The rows of a group lie close to one hidden flat surface of 7 dimensions, which may be shifted away from zero. Surfaces can cross.
In the rows, zero is written as 128.
Known rows, each followed by its group:
[ 80 114 122 118 142 120 172 136 139 122 106 172 141]
damil
[143 185 178 163 159  95  83 103 174  64  76 128 148]
mipi
[121 158 102 115 101 138 133 142 123 157 129 131 138]
zited
[178 170 118 160 162 145  88 178 140 120 140  92 141]
mipi
[135 107 102  72 141 157 106 175  87 158  90 112 135]
vuro
[169  91 166 141 147  79 128 142 131 165 177  74 118]
vina
[130 126 153 108 135 123 104 117 130 117  50 140 148]
mipi
[122  86 137 117 124 156 136 102 117 140 126 136 137]
zited
[ 89 134 112  83 104 126 169 133 169 188 176 150 129]
zited
[143 123  67 119 142 137 139 179 101 157 163  99 108]
vuro
[112  75  84 124 156 140 150 129 113  84 132 141  91]
zited
[131 106 176 128 140 160 103 122  98 123 139 120 153]
zited
[157 134 136 127 108 142 122 151 158 164 143 123 139]
damil
[104 122 132 103 109 130 145 116 156 137 132 155 125]
mipi
[105 202 104 153 116  90 142 135 137  94 108 146 122]
mipi
[ 73  79 114 117 140 151 169  99 128  89 155 168 108]
vuro
[140 163  93 126 100 144 131 167 128 159 126 133 134]
mipi
[105 113 141 135  98 157 155  85 155 133 193 153 126]
vuro
[105 192  96 113 160 174 131 182 184 123 159 150 153]
vina
[ 57 139 178  94 144 119 155 138 140 128 196 148 145]
zited
[114 130  87 150 129 135 168 147 124 132 185 132 114]
mipi
[108  98 168 111 205 100 116 125  93 109 148  92 135]
mipi
[ 81 143 128 100 154 147 137 126  78 156  77 142 181]
damil
[106 127 147 153 155 130 132 130 141  54 145 148 115]
vuro
[144 123 152 140 147 144 127 132 165 150 189 115 142]
zited
[139 139 106 136 140 134 120 124 122 124 124 118 125]
vuro
[112 150 125 135 108 142 140 125 145 121 177 141 124]
vuro
[112 140 116  61 104 117 111 135 147 136 134 127 104]
damil
[140 171 116 143 112 107 134 143 186 136 146 130 120]
damil
[ 98 149 132  94 137 126 104 164  93  85 118 129 115]
zited
[108 137 125 153 156 147 146 169  97 115  88 150 166]
damil
[ 98 169 161  95 121 118 111 122 130 140  78 145 164]
damil
[136 168 131 119 114 129 104 117 138 137 113 121 141]
vuro
[102 157 102 117 113 127 135 128 123 109 120 147 119]
vina
[138 171 106 161 118 101 133  73 161 131 151 115 115]
vuro
[ 83 155 158  89 118 108 136 103 153 156  88 158 162]
damil
[144 137 134 133  98 144 128 133 115 179 129 122 154]
mipi
[113 115 110  93 116 132 129 133  97 141 113 128 121]
vina
[112  97 151  84 139 149 101 151  84  97 124 124 119]
zited
[126 141 153 118 113 138 106 112 123 127 101 133 143]
zited
[153  88 113 134 154 167 105 180  92  72 129 119 101]
damil
[ 73 110 133  89 129  99 138  82 119  82  77 161 109]
vina
[ 93 130  97 117 122 161 138 108 121  96 108 164 124]
vina
[127  90 141 132 148 121 127  71 141 110 117 130 124]
vuro
[ 86 180  79 117 125 148 131 133 122  76  95 167 122]
vina
[165 117 107 170 159 168 124 148 151 112 157 118 126]
mipi
[141 181  86 147 163 138  95 158  87  90 111  99 125]
damil
[141 105 137 151 141  93 143 130 129 128 165 106 109]
vina
[120  73 157 129  86 100 151  74 115 136 149 131  98]
vina
[183 122 187 174 150 114  96 106 149 132 135  91 145]
vina

New rows, each followed by its group:
[128  91 133 109 137 117 138 130 135 143 169 112 108]
vuro
[113 136 142  73 134 101 111 147 128 150 107 115 132]
vina
[ 82  76 123 128 151 161 185 166  90 146 103 175 166]
damil
[135 112  98 125 160 140 140 167 116 144 164 109 122]
vina
[136 141 132 132 139 137 119 132 138 127 132 126 138]
vina
[159  80 168 123 176 122 114 135 137 160 149  90 142]
vina
[180 149 113 182 108 170 113 138 132 149 111 121 155]
mipi
[127 127  94 181 147 172 149 149  65 127 160 122 146]
zited
[125  61 172 108 161 143  99 105 117  67 113 132 112]
zited
[137 167 155 173 106 152 117 103 160 113 170 135 142]
vuro
[140 184 100  89  93  72 126 140 153 200 171  84 108]
vuro
[140 149 132 116 182 147  89 144 128 112  77 118 158]
vina
[144  98  84 136 147 124 145 118 121 150 165 101 105]
vuro
[162 137 134 109 154 152  88 173 146 138 120 104 141]
mipi
[129 111 121 104 105 124 122 124  86 148 110 115 120]
vina
[144  84  75 130 107 143 157 161  64 172 175 101 100]
vina
[144 124 118 135 140 133 125 152 127 133 162 110 119]
vuro
[145 116  86 145 140 135 139 123 156 119 137 129 107]
zited
[149 145 114 139 108 155 125 134 126 169 134 122 148]
zited
[ 65 172 108  81 108 145 134 151 123  91 105 178 127]
vuro
[ 97  98  86 129 126 138 170 115 142  94  95 177 107]
mipi
[145 105 143  91 134 172 118 158 136 197 162 111 158]
vina
[108 120 146  40 131 132  98 190 123 123 164 115 105]
zited
[112 114 169 133 143 119 121  93 153  84 126 144 127]
vuro
[137  98  45 155 148 155 163 128 100 140 176 113 100]
vuro
[112 114 131  98 101 151 129 110 119 144 119 145 131]
vina
[140  82  94 111 137 134 122 116 132  94  93 136  88]
zited
[108 147 138 125  95 168 115  82 138 104  94 167 144]
vina
[ 89 145 146 127 130 161 128 152 131  65 137 171 132]
vuro
[163 167 156 155 132 148  65 143  80  86  84 102 147]
zited
[156 208 103 124 105 158  76 161  97 139  79 110 156]
vina
[126 143  83 116 133 134 129 176 116 114 140 123 108]
damil
[157 175 128 120  96 146 114 183 141 195 135 113 161]
damil
[158 107  76 158 143 146 138 172 139  98 172 120  86]
damil
[ 87 135  62  61 116  96 152  97 125 160  99 134 103]
vuro
[ 41 103  96  51 139 117 179 170 121 117 185 159  89]
zited
[ 94 114  90  80 107 149 163 252 100 137 134 160 112]
damil
[ 67 102 107 129 114 110 192  94 121 121 149 169 109]
mipi
[102 102 126 145 142 162 146 120 126  82 157 158 120]
vuro
[ 61 112 191  49 108 144 127 161 138 102 132 177 135]
vuro
[108 111 143 122 117  99 139  98 130 113 129 137 110]
vina
[100 127  99 118 122 151 151 159 118 116 172 143 113]
vuro
[130 142 108 124 122 151 116  98 125 133  98 131 140]
vuro
[ 85 163  70 121 140 132 179 157 103 188 130 141 162]
damil
[160 133  83 191 127 160 127 133  85 106 137 110 120]
vina
[108 134 143  97  95 124 134 126 149 161 153 137 129]
vina
[130  49 135 139 143 154 157 117 146 123 144 149 121]
damil
[101 171 147  92 118 113 128 138 176 138 147 144 136]
vina
[139  87 130 146 140 164 152 122 130 174 143 133 157]
damil
[ 79 174 132  81 141  87 138 154 175 118 134 147 120]
vina
[142 130 112 161 133 139 137 134 104 137 122 122 139]
mipi
[121 132 146 140 146 111 130 125 103 138 141 109 141]
mipi
[163  56 144  87 147 147 115 124 194 145 170 114 102]
zited
[ 76 138 109 116 130  97 161 121 149  83 161 155  91]
vuro
[128 126  84 111 171 129 116 165  95 102  87 120 118]
vuro
[131  87 101 121 133 159 135 134 106 131 135 128 116]
zited
[133 156  93 146 119 160 133 163 117 132 171 124 126]
vuro
[110 172 144 118 143 162 105 113 173  99 101 158 160]
vina
[127 172  93 123  78 132 129 152 102 144 137 125 118]
vina
[109 139 168  65 116 129 129 147 190 189 171 134 151]
vina
[122 183  72 172 115 115 162 168  88 149 180 112 124]
mipi
[111 134 133  99 159 132 137 156 168 140 157 132 137]
vina
[132 118 173 120 141  89 123 151 156 118 186 109 105]
vuro
[148 139 110 146 110 151 125 132 144 128  87 146 140]
mipi
[135  84 170 125 133 154 110  48 144 129  98 136 151]
vuro
[102 136 118  60 161 118 115 174 162 103 112 137 113]
mipi
[120 206 118 103 119 108  92 178 129  90  94 128 118]
damil
[ 86 127 129 124 115 101 176 177 176  97 114 191 112]
damil
[128 156 119 147 153  87 127 155 143  81 152 116 100]
vuro
[124 135 142 102 104 127 129 150 144 158 187 119 122]
vuro
[143  92  64 171 136 155 164 104 133 131 131 139 115]
zited
[146 129  68 133 176 177 114 176  80 118 108 108 138]
vina
[123 146  94 166 110 186 144 104 123 123 165 150 138]
vuro
[109 107 142  80 148 130 139 145 152 156 155 132 132]
vina
[106 134 116 113 129 125 137 175 133  90 112 154 111]
damil
[104 151  96 128 132  70 155 157 128 110 158 123  89]
vina
[112 129 128 151 135 153 143 126 100 132 151 136 150]
zited
